Every row belongs to one group in each of 4 separate groupings. Each group adds its own fixed numbers to the row, and there is some noise. The rows also spread widely along 16 directions, which tell nothing about the answers.
(in the rows, 128 means zero)
Known rows, each followed by its group in each grouping:
[125 137 133 163 121 144 143 121 165 156 100  92 184 200 133 126 172 120
  72 155  85  57  95 109 121  73 135  86 226 144 121 110 187 133 147 129
 130 198 103 221  93 204  49 214 116]  Rulev K178 pako dani
[147 140 128 120 110 117 133 146 140  97 129 146 103 145 135 140 110  89
 139 108 110 155 159 140 130 163 141 123  86 154 145 112 118 153 120 113
 140 111 119 113 101 107 158 141 104]  kabe K477 pufad disak
[134 105 134 156 139 140 111 142 127 120 129  87 149 115 116 117 146 126
 103 138 137  98 149 125 129  84 158 117 121 108 109 130 106 137 152 117
 106 145 126 139 127 133 109 154 161]  reme K477 vid bove
[148 155 145 196 124 125 114 153 143 122 133 190  79  79 121 174 103 122
 153  77  98 151 186 145 111 149 138 109  49 144 154 114  69  99  98 168
 188  80  93 124 128  73 160 142  98]  Rulev K80 tur bove
[ 72 128  77 114  56 136  83  83 168 164  85 136 118 212 142 170 132 137
 105 183 106  99 137 131 160 114 143 121 116 149 117 114 123 144 135  49
 105 119 154 104 110 109 132 127 109]  Mut K80 vid dani
[117 172 171 129 134 111 143 148 118 103 159 128 135 148 130 117 133 128
  93 141  74 149 146 178  91 148 116 135 117 127 116  75  85 132 114 179
 114 121 114 151 124 127 173 159 103]  reme K733 pufad disak
[ 80 170 147 108 102 100 137 166 107 117 110 147 135 138 161 131 137 148
 100 176  94 148 110 138 141 117 171  91 120 122 113 153 102 107 152 123
 154 146 123 196 103 137 130  93 116]  kabe K178 pako dani
[156 148 121 158 118 152 123 113 138 114 116 147 101 150 105 128 129 112
 121 149 104 148 153 160  91 153 140 155 118 150 160 108 122  94 125 114
 112 126 114 123  88 143 114 119 111]  Mut K733 tur dani
[132 133 125 119 105 125 143 130 116 134 115 127 120 133 121 119 112 121
 108 155 121 127 130 151 134 115 136 144  88 132 120 129 123 124 115 108
 132 125 142 102 113 120 128 105 115]  kabe K477 tur dani
[144 156 145 103  90 150 125  69 176 166  61 115 128 165 173 128 108 157
 114 109  85 121 138 147 156 120 157 162 119 188 112 112 169  93 121  80
 122  56 137 130  72 148  49  91 108]  reme K477 tur dani
[146 139 125 187  94 141 141 157 200 154 120 165 126 206 164 153 149  87
  87 126  70  90 119 111 111 114 152 106 160 129 141 123 180 138 124 130
 184 147 133 181  80 198 100 227  63]  Mut K80 tur dani
[135 131 117 139 113 131 118 146 153 116 116 134 125 117 118 123 131 114
 108 141 130 128 154 135 123 130 150 139  94 109 133 130  93 131 136 113
 137 107 126 121 119 107 146 121 115]  kabe K477 pufad dani
[156 106 138 160 142 148 108 144 137 135 116 110 118  92 125 112 133 134
 119 126 147 125 119 135 140  90 169  93 144 123 134 159 119 136 165  98
 111 148 118 144  92 159  91 105 137]  kabe K477 pufad bove
[185  78  67 129  88 141 111  81 169 126  86 111 124 128 122 142 116  84
 140 126 151 119 168  98 114 147 159 223 102 124 130 110 181  88 120  99
 129  88 158  55 135 143  85 114 156]  kabe K477 vid dani
[174 185 186 122 117 172 169 103 164 132  97  89 184 149 139 100 125 140
  82 104  57  85 178 136 106 152 114 189 136 143 147  99 169  56  93 181
 138 134 136 183  88 116  60 161  92]  Mut K477 pufad dani
[152 108 133  97 134 136 161  97 149 139 103  65 192 137 126  76 139 134
  72 154 116  84  96 114 116 100 117 191 176 109  97 107 179 101 119 165
 108 135 155 132 139 162  75 132 128]  reme K733 pako dani
[142 130 110 132  96 108 139 165 179  96 109 154 143 131 143 119 129  79
  88 137 105 122 153 120 113 135 163 176  66 113 120 105  87 127 140 138
 188  54 135 147 133 119 168 154  86]  reme K477 pako disak
[139 154 147 105 119 132 174 120 124 105 118 114 128 184 121 121 147 132
 104 152 100 114 160 148  94 137 102 198  81 151 129  86 117 147  87 105
 114 102 122 112  99 111 124 205 168]  Rulev K733 tur bove
[146 113 113 111 115 152 154 123 142 143 114 112 130 117 111 115 128 147
 112 145 141  88 118 101 145 126 114 156 107  99 144 170 129 145 102 112
 128 156 160  99 116  92 123 130 129]  Mut K733 pufad bove
[118 141 128 125 143 165 132 138 182  97 161  91 143 183  94 103 194 126
  92 178  95 103 193 126  84 145 147 149 142  60 135 118 125 134 110  90
  81 141 163 118  90 129 132 137 123]  Rulev K733 pufad dani
[104 170 147 123 134 121 174 120 106 149 120 115 143 163 114 107 149 147
  81 177  69 109 102 172 112  99 109 137 152 147 101  84 140 128  94 126
 140 127 112 156 104 156 104 123 130]  kabe K178 pufad disak
[ 96 137 169  93 169  98 131 161 115 110 154 104 116 155 171 102 159 151
 120 135 113 157  89 143 160 107 160  46 180 126  89 145 132 198 148 101
 101 153 120 164 100 180 118 113 157]  Mut K178 pufad disak
[167 126 159 148 132 143 143 117 147 172 132 107 140 108 143 105 118 147
  98 115 111 114 109 147 132 110 126 141 159 110 108 128 162 124 111 159
 123 136 145 123 119 172  88 127 102]  reme K477 pufad dani
[113 132 119  98 115 117 116 109 147 133 129 131 102 163 156 134 147 155
 130 152 134 151 130 138 130 138 142 141 137 114 112 129 133 138 120  92
  94 121 147 100 122 153 117 119 161]  Rulev K80 tur dani
[155 140 104 152  58 151  69  81 205 137  88 161 125 146 172 124 135 152
  87 161 149 149 144 174  89 166 157 203 149 129 161 115  86  98 195 105
  72 114 123 147  97 185 117 160 117]  Mut K477 pufad disak
[162  80  94 146 147 132 139 130 146 106  99  86 158 125  88 114 139  60
 109 136 125  91 143  96 114  82 157 154 119 128 113  96 160 104 130 123
 162 104 126 121 143 150  97 113 138]  Rulev K477 pako bove
[156 118 113 164 130 152 115 124 147 111 167 130 109 148  91 155 122  88
 146 118 102 130 199 122  94 161 138 121 112 109 160 112 154  93 103 144
 101 177 144  81 118 128 131 135 101]  reme K477 tur bove
[113 131 142 166 122 138 115 122 115 157 116  99 151 139 105 101 131 123
  65 202 102 114  98 199 109  63 146 111 161 134  93  90 112 114 158 117
 112 143 120 152 107 175 104  97 100]  kabe K178 pufad dani
[115 172 142 157  91 119 116 139 126 128 148 189  70 100 160 161 138 189
 133 146 116 175 154 162 104 170 146 144  79 100 132 139  48 128 120 124
 129 103 120 130 109 119 164 142 147]  Rulev K733 pako disak
[221 107 156 128 144 142 190 139 147 121 140  95 147 134 129  91 107  77
 115  95  95 115 115 102 109 141 129 166 147 119 136 128 227 102  89 183
 150 157 172 115 100 181  77 149  76]  reme K733 tur dani
[ 83 169 135  46 130  41 183 140 113 111 117 149 167 147 169 100 147 144
  87 156 107 143  70 126 135 148  90 176 121 103  86 103 118 148  86 203
 168  89 129 143 198 135 186 136 137]  Rulev K178 vid dani
[115 137 110 154 107 131 100 103 146 148 110 146 109 133 136 167 125 139
 138 129 115 129 148 125 128 131 152 105 135 136 127 130 143  92 123 131
 131 134 117 118 122 136 103 110 125]  kabe K178 tur dani
[148 102 101 139  95 112 116 117 137 126  75 126 151 119 133 109 113  95
  84 168 145 126  99 157 100  90 151 186 125 154 110  87 111  89 172 140
 145  97 118 144 139 171 114 129 134]  kabe K80 tur disak
[105  88  42  67 111 108 145 110 143 144  62 124 131 131 120  99 184 159
  97 210 201  94  52  83 153  79 126 193 146 100 106 165 115 172 137  36
 125 107 131 111 150 145 110 110 215]  Rulev K80 pako dani
[131 127 106  79 109 114 137 126 160  96 118 129 119 213 148 113 170 114
 108 165 136 141 123 132 118 145 132 178 132 137 127 107 130 191 130  51
  83 113 134 113 101 154 132 195 166]  reme K80 vid dani

New rows. What belongs after each?
[134 107 127 131 112  99 131 126  72 156 120 132  95 125 141 135  96 119
 131 152 137 161  55 170 153  86 132  84 148 178 105 112 132 155 147 112
 127 170 119 130 121 178 119 111 130]  Rulev K80 pako disak
[143 141 135 132  87 120 141 123 154 131  85 123 158 131 158 146 111 117
 108 114 104  99 142 118 129 131 133 157 111 153 125 105 131 111 129 157
 169 111 113 163 122 112 110 185 121]  kabe K178 pufad disak
[176 124 146  98 135 137 172 150 110 104 134  94 137 138 115 103 110  90
 126 119 116 121 146 112 133 135 137 142  98 131 136 140 173 121 102 126
 127 167 156 113  99 121 101 130 116]  reme K477 tur dani
[143 133 101 158 132 118 150 180 141  94 111 174 102 121 109 122 144  79
 117 138 105 137 110 108 121 128 158 111  95 133 151 136  99 144 131 119
 203  99 101 165 103 131 158 117  90]  Mut K733 pako disak
[ 93 114  89 145 103 119  80 125 176 130 107 131 150 106 120 146 136 118
 104 151 124 104 160 110 128 115 162 139 102  79 110 120  85  86 141 154
 153  91 150 123 175  91 160  88 101]  Rulev K80 vid dani
[125 181 156 111 169 106 176 118 137 118 133 149 106 129 148 113 172 181
 129  98  74 153 122 128 114 165 111 153 148 127 121 109 149 137  59 156
 150  68 104 136 115 153 114 123 165]  kabe K733 vid disak
[160 132 124 182 158 148  96 138 173 100 117 141 115  68  94 148 122 100
 161  54 120 122 207  96 128 150 156  84  91 129 160 133 103  86 116 171
 160  98  88 128 138  65 129 103  98]  Rulev K477 tur dani
[140 170 153 190 128 115 121 167 156 121 139 172 140 116 143 139 129 112
 101  94  92 129 116 124 104 160 114  78 162 113 166 126 104 116 136 252
 165 181  84 201 145 136 175 194  47]  Mut K733 pufad dani
[117 157 137 135  97 125 129 163 108 122 136 145 130 108 126 138 113 138
 114 150 122 133 125 128 130 150 131  97 114  97 158 169  93 112 136 170
 131 204 134 155 120  95 169 126  83]  kabe K733 pufad dani
[122 133 137 108 113 111 136 127 103 119 141 109 132 155 134 126 120 117
 112 152 107 138 142 152 129 131 135 139 109 120 104 106 139 133 113 130
 110 143 154 100 130 131 139 123 132]  kabe K477 vid dani
[145 128 116 131 123 124 167 164  80 123 137 139  98 115 101 136 124 115
 139 147 122 128 118 105 136 133 130 131  83 109 140 161 130 142  89 113
 157 167 143 108 113 107 141 124 133]  reme K733 vid dani
[123 102 129 141  96 114 130 162 111 137 127  99 154 140 134 128  96  74
  86 168  97 107 101 136 135  82 161 106 119 118  95 114 136 125 153 155
 156 158 163 146 122 155 150 121  65]  reme K733 pufad disak
[173 140 146  98 131 120 155 158 131 118 115 140 121 118 146  87 115 119
 118 117 141 153  76 127 159 144 133 109 143 139 157 170 137 160 141 122
 124 167 123 153  93 154 127 118  86]  reme K477 pufad dani
[123 131 148 125 162 101 133 156  94 113 133 124 122  78 125 101 138 142
 122 149 137 160  97 147 139 102 156  89 136 112 105 144  96 126 142 135
 132 133 110 152 137 142 122  66 145]  Rulev K178 pako dani
[152 122 114 208 157 161 122 136 183 158 151 166  83 110 100 126 155 138
 119 112 106 119 118 138 123 112 135  71 160 117 146 137 120 157 109 114
 149 128 114 130  94 151 113 129  88]  Mut K80 pako disak
[180 112 109 109 152 148 163 114 151 101 100  96 138 134  92  97 144 103
 127 112 134 102 142  93 117 131 118 178 122 145 144 120 161 128  97 115
 123 108 116 105 112 112  90 147 153]  reme K733 tur dani
[199 122 176 173 133 161 134 161 176 119 128  97 148  99 136 103 122 107
 105  95 116 107 146 124 120 123 157 116 136 111 148 147 129 128 148 156
 139 147 136 166  81 137  96 175  80]  Rulev K733 pufad dani
[112 131 114 134 124 162  92  99 168 146 131 112 114 120 105 143 123 149
 133 119 104 112 185 130 149 135 148 102 110 116 127 127 115 112 112  97
  99 111 148  91 110  81 124  60  96]  reme K477 pufad disak
[127 132  84 169 106 154 113 110 137 140 102 158  82 111 110 157 169 166
 133 164 140 115 176 128  97 126 146 199  81 103 131 130  89 106 101  63
 141  86 116 101 119 106 100 140 217]  Mut K80 vid dani
[127 101  83 134 115 135 125  96 156 160 105 112 162 147  93  98 137 125
  76 185 162  74  68 137 135  88 100 121 179 132 135 124 121 157 154 115
  88 185 124 126 136 152 122 156 103]  Rulev K178 tur disak
[152 145 109 125 138 126 175 141 101  89 127 137 114 142  91 152 119  78
 157  96  91 113 179  89 119 163 111 135  74 154 157 106 162 105  61 155
 177 151 109 116 129  75 134 147 136]  Mut K477 tur disak
[125 136 110 125 113 111 134 104 148 143 141 163  95 138 128 149 120 144
 140 125 120 144 118 140 142 157 101 107 126 140 132 116 119 164  94 127
 123 129 121  90 135 113 152 140 105]  Rulev K178 pako disak
[127 115  47 182  89 152 130 130 157 174  80 166  97 160 123 168 176 133
 124 163 138  67 104  66 123  91 162 135 150 121 151 169 166 130 132  47
 166 161 109 161  89 196  68 175 170]  reme K477 tur disak
[148  94  81 132 134 142 145 116 121 114 111 111  95 123  88 139 131  95
 156 136 121 125 145  95 127 117 159 142 110 139 125 125 169 118 100  74
 149 111 137  83 102 125  95  72 159]  kabe K733 pako disak
[159 153 110 103  82 139 128  60 133 147  70 156  97 152 133 149  86 140
 150 111 130 151 116 151 143 165  91 151 124 223 174 108 153 106 110 104
  99 139 102  99  96 102  96 128 111]  kabe K80 tur dani
[ 95 166 110 127 140 127 117  80 136 136  77 145 137 120  91 117 133 158
 109 137 112 127  95 149 130 122  92 108 150 185 154 103  94  97 125 160
 111 114  65 144 138 102 138  75 100]  kabe K733 tur bove
[114 116  87 100 127 107 140 128 115  93 103 108 148 137  91 116 137  85
 116 174 125 120 139 115 120 122 140 162  99 120 113 105 129 107 115 120
 142 112 134 105 153 103 139  88 144]  kabe K178 vid dani
[162 146 186 129 150 169 108  96 164 140 119  91 148  74 125  83 118 192
 106  94 128 123 145 168 148 126 117 121 138 143 134 135  87 117 136 144
  67 122 126 137 108  76  89 116 107]  reme K80 vid dani
[121 101  64  85 121 103 151 145 111 104 112 124 131 135 115 131 145 106
 141 144 154 109  93  48 151 140 129 134 130 105 145 169 157 150 117 122
 139 184 141 124 148 121 147 131 154]  reme K733 vid disak
[128 147 125 136 129 131 129  96 156 166 102 140 113 115 137 127 142 174
 116 110 120 116 112 139 143 119 115 134 142 146 120 119 119 150 106 113
 126  90  97 129 121 135 104 130 141]  reme K477 pufad disak
[108 148 124  82 133  96 154 135 131 121 128 134 138 144 132 105 143 133
 101 154 104 138 109 131 130 139 115 156 120 110 107 113 124 132  95 146
 137 105 147 120 151 122 157 109 119]  reme K80 vid dani
[126 126 107 113  91 114 142 116 121 162  99 149 110 115 149 132 127 164
 107 163 143 124 103 136 132 115 130 191  96 106 110 142 113 125 115 105
 139 106 141 100 137 146 127 118 161]  reme K477 pufad bove
[164  92 169 156 165 142 110 123 119 138 143  69 153  16 113  74 105 155
  99 126 136 130 129 166 129  88 163 142 120  77  85 131  91  82 144 187
 116 101 172 107 150 131 108  32 123]  Rulev K733 vid disak
[141  92 115 169  68 103  94 139  83 133 120 125 140  77 139 170  73  96
 120 147 153 130 129 137 115 111 148 140  85 115 106 113  87  86 167 204
 141 168 128 120 180 112 162 157 119]  reme K733 pako dani
[ 96 169 165 137 127 126 128  93 116 166 125 126 139 145 153 109 163 223
  75 178 117 125  85 188 100 103 103 143 180 122 110 114  96 129 133 146
  67 153 105 158 121 187 107 158 168]  Rulev K733 tur bove
[ 86 154  94 130 121 131 126 112  84 149 125 157  81 143  85 143 143 157
 126 187 123 135 127 162 127 115 118 118  99 135 127 125  92 133  99  73
 102 142 106  93 120 111 142  79 153]  reme K477 tur dani
[144 164 148 130 142  98 178 163 134 117 153 177 123 103 124 100 120 121
 103 122  90 163  82 137 117 167  98 115 134 103 150 135 124 128  88 220
 169 138 130 135 139 134 183 106  39]  kabe K733 pako dani
[133  97 141  95 105 155 106 115 190 113  94  62 191 135 157 102 130 143
  79 133 145  71 166 107 140  96 154 163 112 111 109 140 107 118 166 120
  92 117 168 139 124  82  94 169 146]  Mut K80 tur bove
[129 136 124 140 173 125 144 157 108 131 195 161  56  82 101 114 178 192
 143 144 171 158 134 146 114 148 108 129 111  43 124 169  75 203  75  91
  87 140 121  58 136 123 164 130 202]  reme K477 pufad dani
[114 158 135 156 139 133 119 140 139 114 121 129 129 125 112 134 155 133
 116 127  91 118 155 123 118 126 145 111 114 122 132 118  96 115 119 142
 140 110 102 158 122 105 136 131 119]  reme K733 vid dani
[130 132 144 146 139 129 138 156 114  98 140 121 136 137 104 122 126  98
 104 142  99 126 139 147 117 111 129  96 110 142 134 104  98 128 131 147
 137 158 115 152 120 102 145 147 104]  Mut K80 pako bove
[154 108 126 121 158 141 155 123 121 139  96  94 109  93  95 118 113 107
 146 110 109 112 143 114 160  88 158 130  78 145 105 128 161 110  87  84
 180  69 141  91 106 110  84  26 133]  Rulev K477 pufad bove
[120 155 134 126  87 135 141 128 157 137  82 138 170 134 138 125 105 123
  78 138  81  90 128 122 147 118 133 131  98 143 140 126 114  85 133 166
 175 125 138 177 123  96 133 118  46]  Mut K477 pako bove
[122 162 155  80 169 154 163  88 194 131 128  96 136 178 131  88 177 187
 106 122  84 103 158 128 131 141 114 157 148 121 105 115 161 148  65  84
  85  66 143 103  91 120  69 122 152]  reme K178 tur dani
[129 146 103 119 113 131 171 131 154 140  93 156 101 149 132 129 152 139
 119 147  95 121 101  98 138 126 144 147 124 129 132 151 161 133  91  83
 180  93 134 134  84 145  99  99 121]  kabe K733 pako dani
[131 127 138 147 136 115 127 125  88 138 116 133 100 101 117 142 101 127
 141 116 107 144 111 145 145 107 135 102  98 161 116 116 118 128 111 139
 150 110 111 115 129 120 133  90 121]  reme K733 vid bove
